The rows are grouped in 4 ways, from coarse to fine. Each group lies inside one group of the grouping before and may be the whole of it. The rows also spread widely along 16 directions, which tell nothing about the answers.
Some rows, each with its group in each grouping after it:
[-1.54 -0.11  0.36  1.66  0.75 -5.13 -1.15 -2.82  3.85  2.00 -0.85  0.41
  0.72  4.39  4.06  0.58 -2.90 -3.53  2.33  0.23 -1.95  4.36 -0.43  1.94
  0.99 -2.77  1.24  1.76 -1.16 -0.44]
bifun vitip zipa K862
[ 0.56  2.63 -0.60  0.55 -1.93 -2.98  1.29  0.51  0.95 -1.23 -2.26 -0.15
 -0.77  1.52  3.31 -0.92  2.30 -2.51 -0.24  2.62 -0.43  1.87  0.22 -0.74
 -0.20  0.85  2.69  3.10  0.74 -0.06]
bifun dusef Mab K342
[-1.18  0.31  0.62  2.49  1.96 -1.12 -3.44  2.92 -0.39  0.04  4.26 -1.21
  2.50  1.54 -0.25 -2.02 -0.42 -4.48 -0.86 -0.56  0.31  0.35  1.31  2.09
 -0.45  5.31  1.97 -3.05 -1.27 -0.72]
lamag tupi Fak K29
[ 0.63  1.04  0.40 -2.23  1.34 -0.93  2.03 -1.94  0.02  1.41  1.40 -1.93
  0.36 -0.73  0.86  1.99  2.26  0.48  1.32  3.93  2.37  4.98  0.66 -0.17
  3.42 -1.15  4.28  1.66  3.56  0.35]
lamag mer Vin K646
[-5.27  0.05 -2.33  0.99  0.08  0.60 -1.21 -0.29  4.54 -1.62 -0.48  1.23
 -1.06  1.17  0.48  3.00 -0.28  1.36  1.22  0.95 -0.65 -0.51 -1.64  2.32
  3.30  1.42 -3.88 -2.05  0.44 -3.54]
lamag tupi Fak K442
[-3.21  1.91  0.70 -0.01 -0.37 -1.84  0.71  3.37 -0.11 -2.57 -0.37 -0.63
 -0.34 -0.03  2.10 -0.14  5.37  0.60  2.46  1.08  1.27 -2.54  2.28 -2.46
  4.05  6.39  1.24 -0.67 -0.01 -1.80]
bifun dusef Vofaf K125
[ 0.78  3.54  0.36 -2.68  1.37  2.20  2.30 -4.57 -1.40 -1.43 -1.90  1.10
  1.91  0.22  0.93  0.81  1.30 -1.32 -2.58  0.52 -0.29 -0.65  1.49 -0.29
  1.11  1.22  0.69 -1.71  2.19  2.31]
lamag redis vog K797
[ 1.46 -0.89  0.56  0.53 -0.53  1.08  0.64  4.05 -2.12 -2.80 -2.30  0.03
  2.79 -0.69  1.90  1.36  0.26 -1.48 -1.21  0.26  1.86 -2.44 -0.89  0.28
 -3.08 -2.75  1.58  1.15 -0.19  3.66]
bifun Gor gobe K109
[-1.65 -1.22  0.02 -1.25  2.39  3.22 -1.65  0.92  2.16  1.57 -1.71  0.27
 -1.91  2.09 -0.43  1.54  1.12  2.71 -1.93  1.99 -1.17 -3.35 -0.11  1.79
  2.76 -2.79  0.07  2.51 -5.66  1.85]
lamag ver doz K47
[ 0.23  3.85  0.13 -0.89 -0.50  1.72 -3.43  3.15 -1.41 -2.75 -2.92  0.42
  2.83  4.30 -0.14 -2.02  0.87 -1.52  0.35 -1.47 -1.78  1.03  2.98 -1.04
 -3.25  3.51 -2.69 -4.01  0.09  0.56]
bifun bonu dere K718
[ 4.23 -2.36 -0.74 -3.31 -2.96 -3.43 -0.37  1.93 -2.64  3.31  0.25  2.22
  2.76  2.73  2.79 -1.06 -0.83 -0.30  0.50 -5.03  0.51  0.45  2.42  1.73
 -2.70 -2.53 -0.59  0.22  1.85  0.08]
lamag mer Bavug K520
[-0.27  2.31  2.36 -0.85 -2.13 -1.00  0.77  1.48 -3.67 -0.66 -2.07  0.12
  2.33  4.06  1.42  3.85  0.65 -4.12 -3.86 -0.71 -0.06  0.29  0.99  0.12
  2.78 -0.30  0.47  0.93  4.12 -4.00]
lamag ver doz K413
[-2.68 -1.27  0.74  2.09  1.07  0.32  0.24  0.01  2.30 -2.56 -2.46  1.18
 -3.02 -2.13  0.29  0.10 -1.24  0.13  1.28  0.62 -1.13 -3.62 -0.31 -2.80
  2.31 -0.92 -1.30  1.90 -3.64  1.11]
bifun dusef Zan K15
[ 0.32  1.99 -3.14 -2.58 -2.31  3.46  1.00  1.82 -1.14 -3.58 -1.20  2.24
 -0.56 -0.50 -1.86 -0.78 -0.73  2.99 -0.37  0.64  0.00  4.58  0.66 -1.99
  0.45 -2.47 -1.12  0.57  1.70 -1.89]
lamag mer Bavug K836
[-4.07 -0.58 -1.61  4.03  1.04  2.08 -1.49  1.42  3.13 -3.95 -0.50  2.46
 -1.52 -0.59 -2.31 -0.38 -3.48 -2.48 -1.98  0.81 -2.29 -1.67 -1.30 -0.37
  0.36  0.45 -2.31  0.35 -3.16 -0.20]
bifun dusef Vofaf K848
[ 1.79  2.98  0.69  1.17 -2.10 -0.85 -1.12 -3.13 -0.07  0.47 -4.48  0.12
  1.09  3.41  1.06  0.71 -4.16 -3.41 -2.84 -0.71 -3.81  1.45 -0.10 -0.13
 -0.55 -4.75 -1.21  2.80 -1.61 -4.20]
lamag tupi rilo K981
[ 2.30  0.59  2.46  0.63 -0.20 -0.14  2.15 -2.87 -1.40  2.20  1.30 -1.34
 -0.49 -3.00 -3.02  1.42  1.00  2.23 -1.99  3.31  0.76  2.81 -0.16  0.59
 -0.91 -1.06  3.43  2.14 -1.02  2.36]
lamag redis gugu K780
[-2.02  1.03 -1.36 -2.89  1.31  4.49  2.01 -0.92  0.09 -0.65 -1.57  0.08
  3.15 -0.42 -0.22  5.53  2.56  2.41 -2.28  0.90  1.74 -4.14  0.86  1.02
  5.67 -1.58 -0.57 -0.17  2.16 -1.80]
lamag ver big K889
[-3.27 -1.89 -1.33  0.46 -0.92  1.53  1.98 -2.81  3.71 -2.90 -4.29  4.27
 -4.17 -3.02 -2.42  3.87 -2.35  3.20  1.27  0.99 -2.15 -0.77 -1.50 -1.25
  2.01 -3.59 -6.46  1.17  0.90  0.00]
lamag tupi lib K179
[ 0.11 -3.40  2.34 -0.17 -1.10 -2.60  2.34  0.00 -0.56  1.03  0.53  3.65
 -4.99 -2.68 -3.75 -0.52  0.45  1.11  0.33 -0.94 -0.51 -1.03  1.87 -2.72
  0.03  1.46 -2.17  1.52  1.58  2.73]
bifun bonu dere K607
[-0.55 -4.21  0.60  1.30 -0.09  2.36 -1.16  3.37 -0.25  1.84  1.19 -0.24
  2.03 -1.76 -3.89  4.87 -0.32  2.08 -1.72 -1.30  2.21 -5.56 -0.26  1.99
  0.35 -1.03 -2.45 -0.51  0.67 -0.43]
bifun dusef Mab K827
[-0.43  1.45 -2.17  1.20  0.58  1.35  0.82 -0.34  0.69 -1.99  1.16 -1.80
  5.34 -3.45  0.29  2.38  0.56  0.71  0.83  1.91  2.11  0.73 -0.04  1.61
  0.11  0.43  1.50 -1.52  1.04 -1.02]
lamag tupi lib K281
[ 1.70 -1.88  2.00 -1.66  2.39 -0.19 -4.83  3.08 -1.15  4.11  2.84 -4.19
  0.65  3.02  1.23  0.90  1.48 -2.91  0.62 -0.06  2.63 -2.68  0.86  0.84
  2.43  2.24  0.82 -2.57  3.82 -2.73]
lamag mer Vin K646
[ 2.68  4.04 -1.14 -1.65 -1.01  1.92 -0.59 -3.96  0.44  1.74 -1.26 -2.11
 -1.84  2.35 -0.35  0.17 -1.30 -1.49 -3.20  2.29 -0.14  3.53 -1.35 -1.27
  1.44 -2.81  1.06  1.83  4.40 -5.49]
bifun dusef Zan K15
[ 1.63 -1.04 -0.77 -1.10  0.84  0.39 -0.84  0.47 -0.69  1.54  3.80 -0.76
  1.81  0.34 -0.42  0.60 -1.09 -1.85 -0.23 -0.34  3.16  3.35 -0.61  1.91
 -1.40  0.27  1.04 -2.66  6.06  0.18]
bifun bonu dere K718
[ 2.40 -1.59 -1.49 -1.46 -2.99 -1.28  0.04  2.89 -1.19 -0.28 -0.16  2.60
  0.62 -0.93 -1.18 -1.17  0.47  2.57  2.74 -2.43  0.96  2.30  1.88 -0.71
 -4.51  0.47 -2.59 -1.40  2.91  2.19]
bifun dusef Zan K15
[ 2.13 -0.48 -1.82  0.23  2.50  0.41 -2.33 -5.13  2.79  1.19  0.12 -0.51
  1.42 -1.60 -0.02 -1.80 -4.76 -0.06  3.76 -0.88 -0.70  3.01  0.07 -0.85
 -2.35 -3.23 -1.33 -1.71 -0.04  1.00]
bifun dusef Vofaf K848
[-2.34  2.52 -2.94 -3.27  1.37  5.84 -0.98 -0.91  1.05 -3.67 -0.66 -0.81
 -1.62 -0.02  1.44  0.52 -0.89  3.15  1.87  0.75  2.04  1.43 -2.02 -1.11
  4.47 -1.13 -1.70 -3.42  3.01 -4.60]
lamag tupi Fak K29
[-2.14  0.81 -2.26 -1.07  2.28 -0.70 -0.05 -0.90  3.55  2.19  1.10  2.27
  2.41  4.98  0.92  0.99  1.63 -3.20 -3.82  2.49 -1.43  1.96  1.32  5.71
  0.81  1.00  2.26  0.84 -1.07  3.78]
lamag mer Vin K646
[-1.61 -0.24  1.62  0.81 -1.75  1.01 -2.41  2.77 -1.21 -1.38 -1.43  1.16
 -2.32  1.45 -3.75  0.25 -3.90  3.41  2.09 -1.42 -1.43  5.58  0.14 -2.59
 -0.18 -3.26 -2.82  0.45 -2.23 -2.64]
bifun dusef Vofaf K848
[ 0.02  2.23  1.09 -0.61  2.44  1.52  0.17 -4.44 -0.04  0.38  1.30 -0.12
 -0.31 -1.05 -2.59 -0.49 -0.21 -1.03 -1.70  0.93 -0.86  0.14  1.87 -1.10
  1.79  2.53  0.30 -1.90  0.54  0.65]
lamag mer Bavug K836
[ 1.03 -1.21  0.15  1.94  0.15  0.16 -0.51  1.53  0.76 -2.05 -0.90  0.18
 -4.09 -0.04  0.39  0.56 -2.86 -4.34 -1.22  4.18  0.10  4.84 -3.75  0.26
 -2.03 -4.06  1.29  2.89  2.53  2.41]
lamag tupi rilo K981
[-1.08  0.99 -0.27  3.48 -1.09 -1.85  1.85 -0.88  0.71 -4.72 -0.26  1.30
 -2.95 -2.85  0.54 -0.77 -1.06 -5.42 -1.60  2.38 -1.10  0.13 -1.58 -2.13
  0.06  2.79 -0.14  0.78  2.71 -0.65]
lamag ver doz K413
[ 0.31  0.84  2.62 -0.72 -0.64 -2.39  2.38 -2.05 -0.07  0.71 -0.50 -1.38
 -3.88 -1.06  3.19  1.81  5.83 -0.34 -1.05  2.24  1.94 -5.37 -1.24  0.86
  1.33  5.35  1.08 -0.70  3.21  1.03]
lamag tupi Fak K29
[ 0.14  5.34  1.50 -3.37  0.46  1.89  0.94 -2.94 -2.22 -0.95 -0.41 -1.15
 -2.03  1.31  0.65 -1.11  3.23  1.02 -1.05  1.08  0.73  1.38  1.09 -1.55
  2.64  3.97  1.60 -2.45  2.25 -1.66]
lamag tupi Fak K29
[ 1.35  3.24  1.66 -1.38  2.38  2.07  3.29 -3.84 -1.96 -1.86 -3.87  0.71
  4.16 -1.92 -1.06  1.97  1.96 -1.39 -2.05  2.22 -1.39 -0.63  3.98 -2.32
  1.09 -1.48  2.20  1.99 -0.84  5.24]
lamag ver doz K413
[ 2.02  1.15 -3.31 -1.96  0.41 -1.61  1.14 -5.41  2.73  1.87  1.61 -1.74
  2.10 -2.59  3.12 -1.54  0.19  2.89  4.25  0.07  2.36  1.82 -0.19  0.19
  0.09 -0.69  1.66 -1.44  1.89 -1.95]
bifun Gor gobe K109
[ 2.00 -1.56  0.89  2.54 -3.22 -0.30  0.40  2.69 -1.90  0.28  2.88 -0.47
 -3.97 -1.97 -4.17  1.28 -1.57 -2.01 -3.92  1.90  2.07  2.78 -3.05 -0.38
 -2.22 -0.28  0.67  1.92  5.70 -2.32]
bifun dusef Zan K15
[-1.10 -2.32  0.05  3.03  0.53 -0.44  0.27  1.17  0.44 -0.89  0.80  3.03
  0.09 -1.31 -1.10 -1.74 -2.92 -3.20 -3.21 -2.25 -1.48 -4.69  0.78  0.01
 -0.64  0.31  0.10  1.74 -4.49  2.17]
bifun dusef Zan K15
[-3.96  0.05  0.23  1.86 -1.48  0.71 -1.36  4.91 -0.75 -3.41  1.03 -0.40
  1.02 -0.62 -0.05  2.37  1.39  0.90  0.73 -1.18  1.59 -3.52 -0.36  0.58
  2.17  4.98 -2.60 -3.72  0.83 -4.61]
lamag tupi Fak K442
[ 0.51 -0.61  1.64  0.74  0.85  0.21 -0.92 -1.55  0.60 -0.57 -1.60 -2.22
  2.62 -3.34  1.09  2.85  1.30  4.38  4.76  0.32  1.26 -2.09 -0.10  0.62
 -2.23  0.74 -2.02 -3.75 -1.70  3.32]
lamag redis vog K797

New rows. What belongs after each?
[-0.07 -2.58  1.91  1.17  1.97 -4.08 -0.61 -4.15  4.12  2.84 -2.32 -0.99
 -1.15 -2.84  1.17  1.67  1.71  0.55  5.58  0.17 -0.80 -5.82  2.20 -2.49
  1.81  1.75 -3.13 -0.21 -0.05  1.65]
bifun dusef Zan K15
[-1.34 -0.98  3.28  0.37  4.33 -1.35 -2.84  1.81  0.55  1.34 -0.19  0.15
 -0.44  3.71 -0.14 -0.92  0.58 -5.66 -0.18  0.69 -1.45 -1.26  3.23 -1.05
  1.84  2.45  0.91  0.01 -0.83  3.68]
bifun bonu dere K607
[-1.06  0.91 -4.44  0.95 -0.42  0.96 -2.44 -0.51  4.81 -1.82 -0.08 -0.34
 -2.41  2.67  3.68 -1.37 -3.99 -2.15  0.17  1.89  0.02  4.23 -4.99  2.29
 -1.22 -2.83 -0.69 -0.39  1.59 -3.04]
bifun bonu dere K718
[ 5.06  1.33  0.19 -3.33 -0.11  0.24 -1.45 -0.77 -1.97  2.22 -1.13 -2.98
  1.71  0.86  1.56 -0.15  0.82  1.75  2.71  1.08  1.44  4.83  1.11 -0.86
 -1.63 -3.58  1.86  0.31  2.25  0.17]
lamag ver doz K413
[-0.32  2.23  2.94  2.62  2.06 -1.86 -1.80 -3.31  1.31 -1.58 -2.02 -3.43
 -0.60 -2.89  0.93 -1.30 -0.04  0.23  6.04  1.34 -1.00 -0.06  1.37 -4.91
  0.59  2.60 -0.24 -1.63 -2.44 -0.24]
bifun dusef Vofaf K848
[ 3.42 -1.70  1.25  1.27 -0.18  2.44  2.81 -1.46 -3.51 -2.92  0.18  1.18
 -1.03 -7.22 -2.80 -2.08 -4.45 -0.60 -1.56 -1.76  0.94 -2.42 -0.28 -4.67
 -2.14 -3.28  0.43  1.46  0.09  2.09]
bifun bonu dere K607
[ 0.19 -0.13  1.50 -3.65  1.91  1.03  0.35 -3.66 -0.30  0.58 -2.43  2.05
 -2.17  1.82  0.85 -0.08 -2.00  0.61  1.12 -1.83 -0.25  0.65  0.49 -1.75
  1.46 -3.33 -1.46 -0.80  1.39  2.01]
bifun Gor gobe K109
[-0.28 -2.51 -1.43 -2.12 -0.47  2.12  2.26  2.47 -1.72 -2.21  0.09  4.41
 -1.13 -2.40 -2.28  0.77  0.47 -1.31 -2.40 -1.47  0.86 -4.06  1.69 -1.57
  2.23  0.97 -2.57  0.06  4.96  0.28]
lamag tupi lib K179
[-1.56  2.06 -2.40  1.31 -0.08 -0.32  1.20 -2.27  3.90 -2.59 -1.80  0.26
 -2.81 -2.24  0.88 -1.81  0.62  0.42  1.61  3.04 -1.14  0.05 -0.23 -2.75
  2.29  0.92  0.30  2.18 -1.34 -1.34]
bifun dusef Mab K827
[ 1.40 -2.19 -1.72  1.49 -0.05  0.59 -1.63  4.79  0.27  0.36 -0.42  1.57
  3.73  0.94 -1.50  0.87 -0.28 -3.52 -3.32  0.57 -0.94 -2.18  1.53  2.72
 -2.68 -1.48 -0.03  2.22 -1.31  2.41]
lamag tupi rilo K981
[ 1.06  0.39 -0.38 -0.83  3.46  1.32  0.46 -0.74  0.49  0.41  2.52 -0.78
 -2.49 -0.54 -0.42 -1.57  0.71 -3.61 -2.33  4.79  1.26  3.38 -0.46  0.04
  1.67 -0.41  5.28  2.39  1.93  2.92]
lamag tupi Fak K29
[-2.29 -0.01  1.46  0.23  0.62  2.82 -0.73  1.03 -1.41 -2.86 -0.66  1.72
 -2.79 -0.13 -1.97 -2.09 -4.55  2.49  0.32 -1.92 -0.76  1.66 -0.57 -2.85
  1.30 -3.36 -0.45  0.38 -5.23 -0.71]
bifun Gor gobe K109
[ 0.56  3.73 -2.92  2.59 -1.13  0.90 -1.69  0.42  1.05 -2.38 -0.39 -1.41
  3.04  0.18 -0.47 -1.10 -1.08 -3.19 -2.24  2.26 -1.86  1.80  0.34 -0.29
 -0.60  0.80  0.72  0.78 -0.56 -4.77]
lamag ver doz K47
[ 4.00  0.58  1.68  3.78  0.11  2.61 -1.69 -0.62 -2.18 -1.70  1.10 -2.61
 -1.26 -2.62 -1.71 -0.78 -3.35 -4.47 -4.99  2.16  0.38 -0.30 -4.04  0.85
 -6.26 -0.61  1.49 -0.71  0.30  2.48]
lamag ver doz K413
[ 0.70  1.14  2.11 -0.07 -0.61 -2.85 -0.34  0.67 -0.80 -1.86 -1.94 -2.45
  1.57 -2.97  2.80 -0.05  4.06  2.95  6.89 -0.10  0.99 -2.18  2.83 -3.16
 -0.28  4.36 -1.05 -3.06 -0.56  0.86]
lamag mer Bavug K836
[ 1.20  1.86 -1.07  1.87  1.89  1.47  0.56 -3.57  2.22 -2.55  0.66  0.41
 -1.30 -2.83 -0.84 -2.76 -0.15 -2.09 -0.84  2.95 -0.45  0.48 -1.29  0.09
 -4.51  3.08  0.95 -2.17  0.40  5.91]
bifun vitip zipa K862
[-1.54 -1.04  3.69  2.54 -2.89 -2.94  0.21  2.20 -1.03 -2.16 -0.34 -0.08
 -4.72 -0.29  0.61  1.62 -0.97  0.09  1.73  0.09  1.10  2.43 -3.11 -0.85
 -1.63  1.10 -1.56 -0.85  2.17 -0.50]
bifun bonu dere K718
[ 0.85  0.92 -1.33 -1.65 -0.22 -1.95 -1.30 -1.23  2.31  0.43 -2.16  0.14
 -1.69  2.74  5.42 -3.14 -0.06  0.63  3.28 -0.78 -0.46  0.92 -0.29  0.17
 -1.06 -0.81  0.40  0.03 -2.09  1.08]
bifun dusef Mab K342
[ 0.53 -3.10  2.73  1.08 -1.87 -1.28 -3.41  3.98 -1.01  3.63  1.42 -2.40
 -1.13  1.80 -1.99  4.27 -1.05  2.33  0.94  0.28  1.76  3.21 -1.98  2.85
 -1.10 -2.46 -1.19  0.00  1.29 -2.85]
lamag tupi lib K179
[-2.25 -2.01  2.37 -0.90  1.28 -1.20 -0.67  1.41 -1.32  1.37  4.71 -0.97
 -2.18 -0.86 -0.25 -0.96 -0.16  3.45  3.54 -2.12  3.42  0.93  0.01 -0.73
  3.24  2.35  1.52 -2.80 -0.52 -1.91]
bifun Gor gobe K109
[-1.06  0.37  0.99  0.21 -1.80 -1.91 -0.42  0.87  0.55  0.81  1.17 -1.43
 -1.21  1.92  2.05  3.40  2.17  2.02  0.91  1.81  2.37  3.64 -3.24  4.68
 -1.97  1.80  0.28 -2.40  2.65  0.24]
lamag tupi Fak K442
[-1.57  1.41 -2.33 -2.37  3.01 -0.03 -2.07 -0.52  4.74  3.21 -0.76  0.90
 -0.22  6.12  0.67  0.27  3.95 -1.49 -1.73  3.99 -2.17  1.67  2.06  3.82
  1.85  1.36  0.96  1.20 -1.06  3.01]
lamag ver big K889
[ 3.09 -0.58 -1.01  0.33 -3.95 -0.52 -0.28 -1.22  1.62  2.14 -1.50  0.01
 -3.92  0.35  0.48 -0.10 -0.97  3.81 -2.18  1.20 -0.98  0.42 -3.58  2.99
 -4.76 -3.95 -0.93  2.73 -3.18  0.31]
lamag mer Bavug K836
[ 1.34  4.91  0.44 -0.96 -3.07 -0.99  0.77 -3.98 -2.95 -2.41 -0.45  1.77
 -0.79  2.53  3.14 -3.25 -2.84 -2.14 -2.05 -3.78 -1.07  3.55 -1.34  0.80
 -3.52  2.41 -0.60 -3.99  1.77 -2.00]
lamag tupi Fak K442
[-1.41  0.14  3.29  0.88 -1.05 -2.40 -0.27 -2.21 -0.47  3.00  0.76 -0.63
  1.50 -0.44 -3.02  4.14  2.52  2.25  0.02 -1.67 -0.55 -3.70  2.60  0.93
  1.82  5.21 -3.44 -3.09  0.75 -2.87]
lamag ver doz K413
[-3.24  1.84  1.08  2.06  1.85 -0.21 -2.79 -1.62  0.40 -0.44  2.23  0.59
  1.56  2.50 -0.92 -1.93 -4.52 -1.17 -0.12 -1.88 -2.43  4.08  1.00  0.99
  1.52  1.36  0.45 -2.50 -5.58 -2.04]
lamag redis vog K797
[-1.58  2.47  0.58 -0.01 -0.79  1.49 -1.24  0.01  1.20 -1.12 -2.74 -2.09
 -1.94  1.18  0.29  1.62  1.16  2.01  0.33  1.90  0.12 -1.55 -1.31 -1.55
  2.50  0.00 -1.33 -0.06 -0.12 -4.64]
bifun Gor gobe K109
[-0.29  3.16  1.56  0.79  0.71 -0.16 -0.87 -1.15 -0.31 -0.32  1.62  0.22
 -2.73  0.82 -1.61 -4.40  2.57 -2.08 -3.27  0.16 -1.16 -3.60  1.25 -0.52
 -1.70  8.55  0.48 -3.14 -1.68  1.11]
bifun Gor gobe K109
[ 0.73 -0.23  0.31  2.78 -1.59  1.42  2.64 -1.17 -0.30 -3.14  1.12  0.31
 -5.96 -7.35 -5.01 -0.62 -0.36  0.84 -1.41  3.18  0.87 -0.58 -2.09 -4.49
 -0.57  1.90 -0.50  1.52  3.05 -0.74]
bifun dusef Vofaf K848
[ 2.21 -1.48 -3.27 -2.59  0.92  1.86 -0.84  4.96  0.86  0.66 -0.50 -2.07
  3.79 -1.83  1.12  1.27  5.99  3.29  2.63  2.79  2.90 -3.24  2.44  0.52
  0.42 -0.13  1.36  0.93  0.71  1.98]
lamag ver big K889
[-0.58 -0.88 -1.08  1.09 -2.10 -2.75 -3.85  3.37  3.08  2.19 -3.11 -1.35
  1.55  5.24  2.33  2.54 -0.90 -0.79  1.40  0.52 -1.11  0.49 -0.65  1.56
  0.55 -4.11 -1.75  2.78 -0.68 -5.51]
bifun Gor gobe K109
[ 2.36  1.13 -1.67  1.55 -0.19  0.77 -0.07  0.19  1.77 -0.42 -0.14 -0.57
 -1.25 -2.51 -3.82 -1.46  2.24 -2.08 -1.70  4.63 -0.98 -0.84  1.37 -2.78
 -0.82  2.23  0.58  2.46  2.56 -0.15]
bifun vitip zipa K862
[ 0.06 -0.28 -2.12 -2.35 -1.39  2.11  0.56  1.62 -1.68 -1.24  2.19  3.02
 -2.56 -1.87 -2.22 -3.31  1.46  0.93 -2.27 -3.05  0.54 -5.47  2.03 -1.80
  1.96  5.34 -2.67 -2.33  2.37 -3.47]
lamag tupi Fak K29
[ 0.45  0.38  0.58  3.69  1.74  1.36 -3.51  0.79  3.07 -1.20 -4.29 -2.12
  1.93 -1.25 -2.46  1.37 -0.05 -0.20  2.35  3.39 -2.31 -1.19  1.22 -1.57
 -3.07 -1.04 -2.14  0.73 -3.79  3.38]
bifun dusef Mab K827
[-0.06  2.35  1.76  0.15  2.00  1.76 -2.65  0.58 -1.00 -1.80 -3.11 -0.23
  0.52  3.65  1.01 -0.20 -0.31 -5.64 -2.90  0.55 -2.49 -2.49  1.41 -1.24
  0.99  0.97 -0.48 -0.40 -0.50  0.25]
lamag ver doz K47
[ 0.20 -1.38 -1.63 -0.52 -0.09 -0.89  1.08 -1.62  2.37  1.32  1.70  2.35
 -6.31 -0.80 -1.17 -2.96 -1.12  0.10 -1.79  2.07 -1.35  1.80 -0.69 -0.55
  1.63 -1.38  1.29  3.91 -1.47  0.37]
lamag mer Bavug K520
[ 0.88  1.75 -0.12  0.64  2.69  1.03  0.18 -2.83  1.03 -1.37 -0.11 -1.49
  1.84 -1.61  1.20  0.78  1.30 -2.56 -0.56  3.12  0.55 -0.16 -0.37  1.19
 -1.60  1.73  1.70 -1.79  1.13  4.34]
lamag ver doz K413
[-2.46  2.76  0.78 -0.03  2.82  4.38 -1.85 -2.81  1.30 -2.17 -0.89 -1.29
 -0.03  1.56  0.67  0.98 -2.48  0.97 -0.07  0.43  0.30  1.36 -2.33  1.27
 -0.01 -0.66 -0.81 -4.08 -1.66  1.11]
bifun bonu dere K718
[-3.00 -1.11 -4.49 -0.63  1.30 -1.09 -0.37  0.63  5.45  2.11  0.03  1.11
  2.55  2.60  2.11  1.07  0.58 -1.24 -0.22  1.02 -0.68 -2.18  1.85  1.66
  5.94 -1.78  0.51  3.49 -1.03 -4.13]
bifun bonu dere K607
[ 2.13 -1.37  1.05  1.65  0.36  0.84 -1.55  2.14 -1.43 -1.51 -1.47 -0.95
 -0.59 -1.04  2.99 -1.55 -1.49 -3.97 -2.36 -0.88  0.06 -7.19 -1.45 -0.34
 -1.56 -0.71  0.56  0.88 -2.43  0.52]
lamag tupi lib K281
[ 0.25  0.18  1.93 -0.98 -1.55 -1.63  2.20 -0.32 -0.72 -0.17 -1.73 -0.49
 -5.13 -1.76  0.64  0.02  1.48  2.04  1.78  1.49  0.88  0.30  0.23 -4.81
  4.09 -1.27  1.36  3.95  0.98 -2.43]
bifun dusef Zan K15
